All rows are made from the same 11 directions, up to rounding. Whole rows:
(in the rows, 128 means zero)
[[142 128  96 120  95 203 144 156 169  54 127 135 178 101 113 123 157 114
   82 144  89 135 119]
 [157  84 126 116 143 185 104  99 191  57 156 212 100 145  51 140 127 106
  164 159  65  96  77]
 [117 148 128 103 111 134 170 131 140 149 128 147 113 155  91 115 150 137
  125 165 142 128  86]
 [101 111 100 174 129 175 120 145 147 123  54 124 109 135 146 172 116 116
  134 150 134  66 162]
 [126  74 141 116 164 162  95 151 193 131 170 102 115 105 154  88  74 115
  141 149 160 126 171]
 [109 161 175 122 118 105 111  95 126 129 137 181  85 184 118 142  92 123
  164 114 154 102 107]
 [145 101 132 142 132 127 122 104 122 112 159 143 107 135 110 126 112 138
  140 131  87 152  88]
 [152 186  45  88  68  66 148 125  73 159 157 119 144 118 197 120 121 132
  175  81 174 150  90]
 [142 163  92 136  84 102 102 114  79 126 128 101 208  96 148 138 133 128
  106  89 146 176 136]
 [157  67 142 135 188  98 132 119  98 144 123 138 124 102 118 142 186 119
  145 115  67 117 150]
 [113 112 140 160 108 172 133 157 156 111 123  99 167 120 113 113 132 154
   56 175 109 182 129]
 [150 158 103  86 123 115 166 153 112 110 152  98 145  94 163  98 154 124
  113  87 120 138 130]
 [129 168  90 189  53 130 115  94  67  80  94 148 157 146 138 187 117 138
  114  96  89 150  82]]

Rows cut short, each followed by the rest of it:
[136 131 136 149 109  85 153 102  61 151 118 152 142 142 116 152 175 143
 125]
[119  91 159  91]
[112 164 106 165 113  94 104 147 126 133 105  97  91 153 160 141  80 182
 120]
[132 132 144 120]
[ 99 182 158 130 105  71 130 117 102 179 138 113  99 172 136 114  87 166
 127]
[129 181 162 103]
[110 139 159 150 162  76  61  89  83 193  76 103 182 114  98 163 137 115
 127]
[107 191 120 205]
[141 120 163  92 119 152 166 119 122  95 183 149 139 116 142  98 139  89
 127]
[ 94 116 133 116]
[146 153 110 122 123 108  78 108 134 107 156 115 144 120 101 120  93 146
 127]
[116 133 163 112]
[150 104 112 101 138 128 117 121 158 129 153 167 123 130  94 122 140 125
 160]
[154 117 125 102]
[132  87 169 167 144 132  76 118 123 107 128 133 170 109 136 147 126 118
 108]
[112 101 148 176]
[142  86 127  98 142 126 134  84 118 182 167 143 138 118  85 108 134  98
 172]
[148 163 137 105]
[144 147 120 115 132 116 105  92 128 114 115 175 138 143  44 154 159 129
 141]
[138 106 117  94]
[135  72 144 159 141 164 112 142 155  92 131 142 137 117 133 136 134 126
 111]
[145  76 136 144]
[154 109  85  83 100 123 191 172 145 137 161 170 127 126 166 105 187 134
 151]
[155  99 139  85]
[159 132  76 114 117 123 122 118 131 109 140 145 135 119 100 133 142 137
 144]
[134  99 139  86]
[116 164 157 132 118  94  83  95 116 138 118 160 138 158 103 152 113 129
 141]
[116 159 125 131]
[108 151 114 115 116 144 167 170 145 127 112 113  93 137 188 118 116 125
 132]
[123 153  90 142]
[151  92  76  98 116 130 168  96 112 181 166 142 119 122  97 108 139 115
 181]
[162 144 142  60]
[112 155  75 169 155 106  69 158 151 135  31 103 103 136 132 184 118 164
 134]
[144 135  73 179]
[180 128  31 147 134  53  92  85  75 144 135 119 103 119 101 156 118 174
 182]
[116  79 161  58]
[137  93  91 103 144 147 182 172 157 138 134 131  80 121 170 110 147 123
 159]
[149 112  91 120]
[121 180  85 105 101 104 174 193 148 143 101 118 118 144 149 117 170 178
 101]
[161 127 136 107]
[131 101 109 141 107 165 104 134 154  98 133 154 137 124 166 142 102 104
 151]
[127 129 110 140]
[168 133  67 132 134  93 123  94  89 115 132 132 106 121  96 149 137 147
 159]
[110  74 136  70]
[136 117  99 138 179  77 108 138 128 155 115 107  47 136 158 138  97 158
 179]
[121 118  94 136]
[148 103 150  75 179 118 112 142 163 131 158 142 134 102 128 103 150 101
 151]
[117 138 103 173]
[143 133  56 116 110 163 172 154 137 100 106 125 118 113 141 135 155 121
 133]
[134 100  96 104]
[125 107  89 182 101 129 132 145 118 142  87 129 141 136 130 160 152 166
 109]
[173  90 156 107]
[122 148 159 144  91  59  76 140 142 122 167 196  87 191 202 140  72 172
 170]
[119 125 156 107]
[110 130 211 128 167  93 131 148 144 139 113 160  99 164 111 131 164 152
 108]
[142 103 118 151]
[ 86 111 217 152 130 193  98 140 181  97 132 124 152 137 127 113  87 109
  75]
[146 157 133 184]
[138 104 164 127 151 161  83 106 170  70 170 150 109 130 105 118  79 111
 138]
[117 107 121 129]
[121  79 185 143 169 130 116 112 112 146 112 146 145 117 128 146 155  90
 135]
[113 125 100 185]
[153 118  97 114 175  50 121 163 119 168 142  87  92 107 174 109 133 172
 150]
[117 112 144 145]
[122 168 103 123 104 121 192 149 109 110 137 110  47 153 193 115  95 146
 143]
[ 99 114 108  82]
[159 160  99 106 142 107  82 144 141  63 135 126 131 102 166 137 116 122
 142]
[ 65 106 101 162]
[139  84 125 145 163 109  48 119 139 138 115 149 143 110 155 161 112 105
 177]
[111 142  95 194]
[114 163 114 125 128 129 117 161 149 124  68 132 148 130 125 154 163 133
 109]
[137 141  91 168]
[146  81 139 128 202  93 111 180 186 142 134 114  90 123 100 105 159 194
 108]
[187  64 155 139]
[102 166 148 152 111 156 116 123 119 104 112  76 150 121 133 125  86 124
  79]
[104 158 139 154]
[141  83  82 117 150 151 172 130 120 170  97 120 146  97  89 133 198 109
 136]
[167 117 107 125]
[126 123 131 130 131 120 184  82  61 153 146 112  69 138 145 123 102 103
 168]
[ 88 133 108  87]
[128  77 100 170 148 143 104 123 121 158 104  85 151  98 118 139 122 133
 119]
[156 128 145 152]
[109 133 186 135 130 149 113 131 133 110 139 103 159 117 141 112 107 113
  86]
[107 150 144 173]
[146 134  80 128 145 121  84 131 151 114 120 108 129 111 106 134 112 146
 135]
[135 123 128 132]
[134 106 166  85 194 128 118 136 148 139 123 127 147  94 115 116 168  84
 135]
[108 148  80 205]
[125 132 143 135 149 122 119 129 143 122 124 123 101 141 100 126 120 151
 117]
[142 111 130 120]
[103 104 128 182  91 192 124  88 129 113 113 149 108 160 105 156  75 112
 138]
[157 131 118  88]
[ 91 189 117 106  99 171 148 143 156 124  94 110 122 144 129 123 103 109
 116]
[133 201  80 141]
[125 222 127  77 152 110 130 141 147  99 102  99 114 130  77 116 142 142
  97]
[104 146  94 138]
[138 117 111 130 138 175 119 117 151  75 113 152 114 124 105 150 125 100
 143]
[121  99  79 126]
[116 124 114 151 181  75 105 119 112 206  86  72  93 131  91 136 117 170
 136]
[158 153 129 143]
[144 211 101  95 121 107  49 104 164  59  92 208 132 158  68 183 132 119
 166]
[ 99 129  59 126]
[131 145 127 127 109 128 133 129 126 101 112 174 129 146 128 154 154 122
 135]
[119 103 106 116]
[134 101 137  80 152 132 144 129 157 151 151 170 103 133 127 113 143  95
 180]
[139 151  84 132]
[138 156  77 174 120  54  82 160 113 142  82 107 141 133 140 163 146 210
 104]
[145  88 175 127]
[144 111  98 121 191 153 129 138 172 107 107  96  86 111  52 120 141 149
 114]
[164  82 103 118]
[117 124 135 138 122 145 159  97 117 150 155  93  95 143  79  98  90 147
 113]
[159 136 168  66]
[131  75 153 116 118 196 196 140 157  99 164 168 112 135 122 103 155 104
 120]
[161  81 127  88]
[105 157 155 103  78 151 176 103 120 136 140 183 118 172 116 125 129  99
 146]
[134 166 109  81]
[148 119  82 116 122 156 126 172 172  82 124 140 137 108 154 130 147 129
 126]
[136  95 111 137]
[180 117  57 109 156 136  86 131 162  65 137 133 129  91 100 138 135 129
 150]
[116  71 110 120]
[116 134 116 114 139 121 129 112 142 171 106 152  93 158  84 139 128 128
 167]
[164 163  91 108]
[131 145 145 133 120 121  83 145 155  63 128 183 106 151 184 157 102 121
 154]
[ 88 105  88 154]
[151 195 125 114 131  76 121 135 112  68 141 126  97 138 134 129 126 167
 113]
[ 75  73 139 102]
[111 163 155 171  90 102  98  81  88 126 133 134 122 168 114 148  75 152
 121]
[114 136 168  90]
[154  89  57 142 109 149  91 102 155 115 150 161 109 133 107 143  87 132
 185]
[163 111 132  71]
